All groups share one centre, and each spreads out both ways along 12 directions, with some noise.
In the rows, zero is written as 128.
Some rows, each with its group after it:
[201 171 150 134  93 111 168 107  60 134 104 133 141 167  96 119  94 114]
z927
[106  32 106 106 112 161 138 115 119  66 131 150  75 117 102  89 178 137]
z547
[164  87 124 143 166 116 116 120 117 170 150  87 112 134 150 114 156 131]
z703
[169 114 110 151 122 113  99 183 128 102 137 136 106 135 167 109 150  89]
z123
[163  93 161 127 114 147 148 179  74 131 110 198 101 124 133  71 147  95]
z867
[113  86 111 117 128 115  84  44 107 121 148  68 106 155 150  60  96 119]
z123
[188 101 118 117 130 120 136 125  97  90  99 134 133 198  94 115 125 122]
z927
[155 119 153 136 158  72 114 137  82 161 130 131 146 167 109 108  94  89]
z501
[156  92  80 129 100  68 108 127 130  95 148 101 107 124 161 129 107 144]
z927
[134 114 138 136  96 184 131 165  74 116 181 203 147 108 165 109 121 140]
z867
[ 99 124  72 149 148 150  45 145 184 130 146  93 110 138 150 157 112 106]
z927
[ 42 126 127 121 123 189 108  75 119  93 190 133 173 123 133 119 142  94]
z501
[150 147  81 156  31 167 118 130 103 135 126 111 101 126 147 146 109  86]
z703
[199  73  79 143 120  97 137 122 162 101 116  42  72 133 121  98 222 173]
z703
[161 139 140 158 159 162 128 128 123 121 148  95  87 143 170 139 170 169]
z501
[100 161 110 115 187 132  76 159 142  98 163 167 179 129 139 140  96 124]
z927
[120  64  75 111 110 152  92 116 148 115  94 129  58 122  73  77 115 122]
z501
[176 123 135 155 163 134 136 164 125 117 123 110 105 177 121 161 172 155]
z927
[152 145  98 134 185 149  76 139 143 119 132 106 119 164 141 135 114 148]
z703
[109 130 124 136  54 128 151 112  80  87 168 152 123 111 138 145 100 130]
z547
[131 106 106 141  96 109 123 107 118 152 146 108  97  87 154 126 122  85]
z547
[103 144 160 144 135 157 160 127  57 150 123 157  93 146  87 191 104 126]
z547
[134  85 142 114 130  77 175 111 111 105 140 123 106 111 116 125 151 192]
z123
[176 167 141 108  92 141 170 125 216  83  90 132 143  92 130  80 184 165]
z123
[126 129 124 134 114 180 137 134 139 120 130 154  93  97 107 131 144 149]
z867
[ 90  86 132 126 110  72 109  95 100 155 146 120 104 102 139  90  84  72]
z867
[151 201 117 141  60  85 133 103 156 114 149 129 158  76 143 131  89  87]
z867
[138  89 149 106 147 118 122 161  93  97 101 189 103 148 114  78 112  95]
z501
[125 113  57 118  19 142 140 113 111 104 123 126 103  87  87 120 118 133]
z867
[187 146 144 118 163 133 140  92 141 126 144 115 126 118 154  97 125 211]
z123
[111 116 126 107 153 104 101 100 106  98 159 135 194 157 119  85 113  85]
z703
[142 150 110 136 149 100 102 124 125 115 138 106 124 144 138 144  99 135]
z867
[141 147 126 130 107 158 115  80 159 111 166 105 150 116 161  90 132 150]
z123
[156 137 109 155  67 123 151 191 130 103 125 157  67  83 136 170 143 143]
z123
[106 103 139 132 145 125 143 171 123  71 154 156 152 136 116 128 201 117]
z927
[141 109  48 121 113 154  95 152 154  90 110 119  67 117 121 153 119 173]
z703
[170 166 112 154 127  82 117 156 163 119 127  86 126 136 118 120 144 178]
z547
[167 126 128 109 120 176 146 154 114  65 116 194 116 136 109 110 135 157]
z927
[127  58  94 104 156 105 112 184 122 188 150 189 135  52 152 146 105 114]
z703
[147  97 136 129 118 110 158 135 105 110 181 164 137  84 163 138 148 136]
z547
[202 141 149 135 157 170 146 144  80 137 159 186 116 111 137 115 126 174]
z123
[185 162 166 173 107 153 172 146 151 154 134 124 102  94 146 131 193 146]
z123
[200 112 147 135 141 128 145 156 135 140 109 154 122 134 122 101 152 117]
z927
[113 169 136 156 153 131  96 127 104 115 167 113 114 160 158 173  84 159]
z703
[135 145 115 151  82 158 150 139 145  89 172 133 127  85 133 137 193 156]
z927
[131 107 114 147 111 146 118 109 126 122 136  93  88 135 126 113 153 127]
z547
[162 132 117 137  64 191 145  92 147  79 130 112  93 123  89  59 174 207]
z547
[130 124 103 129 174  89 106 141 126 101 107  80 107 155 107 104 179 122]
z927
[104 112 160 126 128 153 132  76 127 148 152 130 112  71 171  52 161  83]
z501
[135 100 115 152 106 103 112 182 103 124 160 136 114 119 179 133 133 116]
z867
[119 153  98 136 100 151 117 116 136 142 130 131 124 110  84 147 102 126]
z501
[136  83 128 124 120 145 120  96 101 120 110 121  82 144 116  63 138  93]
z547
[129 103 103 107 122 117 118 109 136 134 101 125 115 112  85  78 126  91]
z547
[103 166 156 144 180 175 110 118 125 168 129 137 121 144  91 142 111 119]
z703
[ 71  59  99 132 142 102  99  57  90 144 184  75 129 162  77 142 103 151]
z501
[139  94 144 105 146 137 176 147 124 122 120 193 133 106  62 144 155 159]
z927
[117  84 126 114 122  49 136 112 100  96 149 114 171 148 104  89 146 104]
z547
[173  83 129 125 114 181 132 158  86 111 148 182 109 125 174  96 137 124]
z703
[153  70  94 122 135  96 128 121  45 150 106  73 136 204  70  99 162 111]
z867
[ 77  82 105 119  86 115 116 102 123 138 174 140 151  75 118  92 122  85]
z867
[131 143  89 146 144 147  89 107 165 147 168  83 122 107 143 138 133 154]
z927
[170 111 145 148 138 165 141 106 116 145 200 127 152 106 169 104 172 160]
z703
[135 111 158 150 147 134 141 116 137 129 156 119 106 120 131 119 173 134]
z867
[135  92 129  96 152 117 124  98 104 123 141 161 108  96 136  75  94 154]
z501
[102 106 104 132  79 197  93 107 131 120 195 171 153  75 134  75 128  66]
z123
[189 106 140 145 151  88 159 188  64 167 164 156 157 123 175 180 136 143]
z703
[ 76  95 135 109 191 110  89  64 167 162 150 116  75  68 105  72  90 162]
z703
[125 176 167 140 122 118 168 109  44 120 145 137 135 141 106 132 124 136]
z927
[140 171 106 122  85  89 124 118  92 120 137 149 139 109 140 133  46 120]
z867
[100 107 128 136  59 181 136  77 119 111 164 133 111  95 122  92 139 116]
z123
[134 141 151 148 168 122 115 127 134 219  83 107  87 120  85 112 127  71]
z867
[ 78 102 109 112 103  94 132 101 108  96 156 126 133 103 127 127 123 116]
z501
[100  70 169 137 145 147 105  69  89 124 218 127 161 144 177  55 139  97]
z501
[135 129 166 141 126 169 126 100 101 142 133 132  94 137 143  84 120 118]
z123
[121 116 155 144 152 199 113 160 108 121 151 184 103 126 170 134 134  83]
z547
[134  76 121 128 161 144 116 132 121 100 152 134 113 153 113 113 158 160]
z501
[179  90 127 139 121  89 128 151 115 122  77 104  31 133 148  79 146 111]
z501
[130 161 119 125 145 136  98 137 106 131 123 155 143 158  97 144  66 116]
z501
[151 110 116 113 165  78 111 123  87 123 144 128 155 155 120 101 108 108]
z123
[136 163 137 154 176 106 128 157 210 229 135 115 141  51  88 143 167 152]
z547
[ 99  72 131 148  86 133 131  83 109 142 172  96 121 114 127  85 173  90]
z867
[ 74 121  68 117  72  83 117  98 128 104 199 125 191  77 129 170  96 112]
z547
[143 125 108 138 111  83 132 132 141 122 116  94 107 120 124 130 144 127]
z123
[ 77  81  99 105 108 136 117  96 156  59 170 145 123  90 106  93 146 155]
z703

New rows, each followed by its group:
[123 166 115 146 106 137 136  84  97 148 116  80  63 105  99 113 131 148]
z927
[170 140 172 121 198 123 155  92 121 151 127 140 126 125  99 106 137 160]
z867
[130 164 149 171 116  91 122 202 153 112 169 161 116  86 203 176 129 110]
z867
[108 131 138 153 145  98 137 159 113 113 160 117 128 124 134 162 169 134]
z927
[190 147 169 125 139 106 169 114 142 175  85 125 119 103 105  71 152 122]
z123
[156 114 154 151 143 148 151 151 123 141 143 142  94 118 135 148 156 160]
z927
[173 125 122 132 101 131 144 169  84 101 109 153 110 145 121 117 141 130]
z867
[151 172 187 156 124 102 154 104 147  75 126 123 105 144 143 116 152  87]
z867
[159  94  96 142  51 103 122  74 140 160 162  92 114  89 151 111  94 114]
z927
[171 140 155 147 117 117 158 111  86 168 129 118 125 129 113 108 143 117]
z867
[136  56 181 144 165 124 157 163  37 116 148 160  70 171 160 139 149 149]
z703
[137 132 106 160 159  76 100 192 121 144 155 107 125 134 166 187 124 143]
z867
[147  37 160 103 220  66 138 142  53  84  83 121  23 188 148  89 143 165]
z501
[169 137 120 138 133  99 126 146 153 112 186 132 220 125 148 131 163 115]
z927
[126 131 173 117 142 110 176 131  72  76 153 170 148 125 156 125 158 135]
z501
[104  87 117 111 188 120 118 140 116 118 108 135 113 167  68 147 130 134]
z927
[148 144 115 127 154 193  86 118 143 150 131 152  89 112 140 126  67 161]
z927
[136 103 146 140 132  87 154 123  95 169 118 122 100 129  95 142 126 121]
z927
[122 139 121 124 119  89 141  95 164  90 138 114 135 105  99 132 141 123]
z867
[119 144 176 107 149  58 162 159 136  85  84 145 128 152 136 137 122 152]
z123
[141 125 105 113 191 120 104 142 104 150  94 127 116 161  81 134 103 140]
z867
[166 132 163 144 187  70 177 134  74 147 122  93 119 158  90 141 187 164]
z927
[ 95 153  82  98 149 129  87 130 124  53 136 140 155 134 110  98 123 125]
z927
[ 63 127 126 138 135 134  93 138 112 132 149 146  71  91 154 135  80 124]
z927
[163 182 140 158 123 192 124 127 102 133 114 124 116 181 111 148 117 120]
z927
[186 127 140 132 131  81 145 142  83  95 126 129 115 149 159 103 132 133]
z501
[131 132 144 153  74  89 147 161 145 105 103 150  29  75 153 135 117 103]
z867
[134 127 160 145 129 170 145 100 115  86 171 138 129 141 138 118 164 147]
z867
[196 126 104 142  48 168 173 128 113 108 143 157  94  71 110 107 165 157]
z123
[161 113 117 108 141 184 153  94 100 105 154 148 127 124  92 115 146 217]
z867
[104  95 123 132 145 156  81 132 149 172 120 151 104 133 118 134  74  77]
z927
[128 146 120 108 114 149 140 108  90  96  89 136 122 155  60  91 137 104]
z927
[119  94 111 111 135 134 147 138  94  83 139 152 137 145  83 145 151 169]
z867
[148 189  96 118 152 138 124 144 150 165 132 163 184  83  97 181 106 102]
z547
[167  76  88 146  68 121 133 139  92 149 145  95 105 113 135  96 168 130]
z867
[121 120 109 123 119 112 109 127 135 142 156 155 134  86 138 138  79 129]
z927
[151 163 151 159 103 188 140 127  85 118 131 139 105 170 125 147 118 130]
z927
[137 126  98 135 133 110 109 164 131 165 121 123 145 116 104 138 137  98]
z867
[ 76 108 104 134  94 162  89  94 186  96 142 111 114 107 121  87 153  58]
z867
[113  91  92 143 100 145 125 132 155 119 150 114 121 101  94 124 192 103]
z123
[ 84 121 182 135 130 133 142  50 112 148 161 130 125 112 110  91 118  87]
z867
[176 196 161 163 134  94 134 115 136 105 117  96  93 153 155 144 116 115]
z867
[134 144 160 129 139 116 201 130 128 137 141 144 115  45 139 151 193 168]
z501
[110  88  81 121  96 134  97 126 118  97 155 119 127 124 133 105 131 118]
z867
[104  96 139 139 121 164 134  99 138 111  99 106  66 149  78  94 182  93]
z867
[184  81  98 145  96  71 157 144 151  96 180  98 189 141 129 173 190 145]
z927
[138 161 147 157 106 109 127  89 157 154 148 102 115  87 144 110 125  92]
z867
[143  76  91 135 159 147 110 161 146 138 145 145  61  76 116 137 155 167]
z123
[171  94 119 131 135 123 130 169 109  90 159 145 164 149 160 124 174 124]
z703
[ 85 184 143 130  98 133 133  87  60 110 151 136 140 112 117  85 110  93]
z927
[118 103 155 163 106 105 132 103 123 121 166  94 115 129 156  99 169  83]
z867
[118 161 104 118 160 127 103  84 179 142 123 109 125 103  84 135 104 129]
z867
[163 131 105 142  98 114 133 142 152 113 115 102 100 115 127 126 161 135]
z123
[ 93 127 137 132 117 116 146 118 128  96 146 136 133 125  95 150 146 116]
z867
[127 144 137 123 156 122  91 110 108 148 122 134 115 141 139 102  65 105]
z123
[132 122 141 122 139 132 113  95 126 136 133 132 128 125 122  75 120  90]
z867
[132  90 138 107 175 148 110  89 117 137 142 140 162 156  97  78 126 107]
z927
[189 171 101 144 114 124 150 126 128 138  94  93  70 114 115 155 135 178]
z501
[ 82 152 146 125  73 113 131  74 133  81 170 150 174 103 121 105 105  62]
z867
[121  77 109 130 159 119 102 116 164 165 172 124 131  98 134 151 112 146]
z927
[156 106  85  85 131 118 116 124 117 117 131 168 139  91 112  82  88 157]
z867
[141  99 114 123 116 138 126 116 140 106 115 127  77 111 112  85 147 143]
z703
[154 115 128 130  93 114 140 164 109  92 109 164  98 130 128 122 123 111]
z927
[104  87 147 139 175 162 126  88  95 127 120  92  74 189  84 121 158 140]
z867
[129 161 134 179  78 150 122 143 129 123 128 100  90 144 130 135 144 122]
z547
[ 49 124 105 131 181 161  79 133 165 164 155 137  73  59 123 154 106 160]
z927
[176 126 114 112 134  87 145 106 129  87 140 120 137 122 119 111 138 166]
z867
[121 127 115 161  88 184 134 140 131 137 170 147 101  81 123 151 157 127]
z123
[102 172 122 156  91 171 132 118  91  65 173 113 127 143 142 143 158 147]
z927
[158 138 155 144 151  98 156 158 107 164 148 157  79  68 152 155 116 189]
z927
[197  89  95 154 155 134 102 185 196 138 138 125 112 143 154 193 135 161]
z927
[129 169 102 119 126 133 124 135 138 131 147 163 125  66 121 155  84 173]
z927
[136 139  79 107 124 144 115 139 148 127 108 145 150 111  79 135 120 116]
z703
[183 126  67 123 126 102  92 106 144  99 149  85 153 155 141 128 105 151]
z927
[179 124 107 124  69 116 152  69  96 133 140 111 116  97 109  79 118 134]
z123
[115 136  92 110 135 123 106 114 102 127 128 142 105 119 107 146  57 162]
z867
[122 101 130 122 104 110 149 129 101  86 128 139 115 119 106  87 165 114]
z927
[ 79 136 144 143 147 149 124 150 153 130 165 156 135  99 109 163 147 130]
z703
[132 131 133  76 160 114 148  96  78  88  90 152  92 116 130  92 101 150]
z501
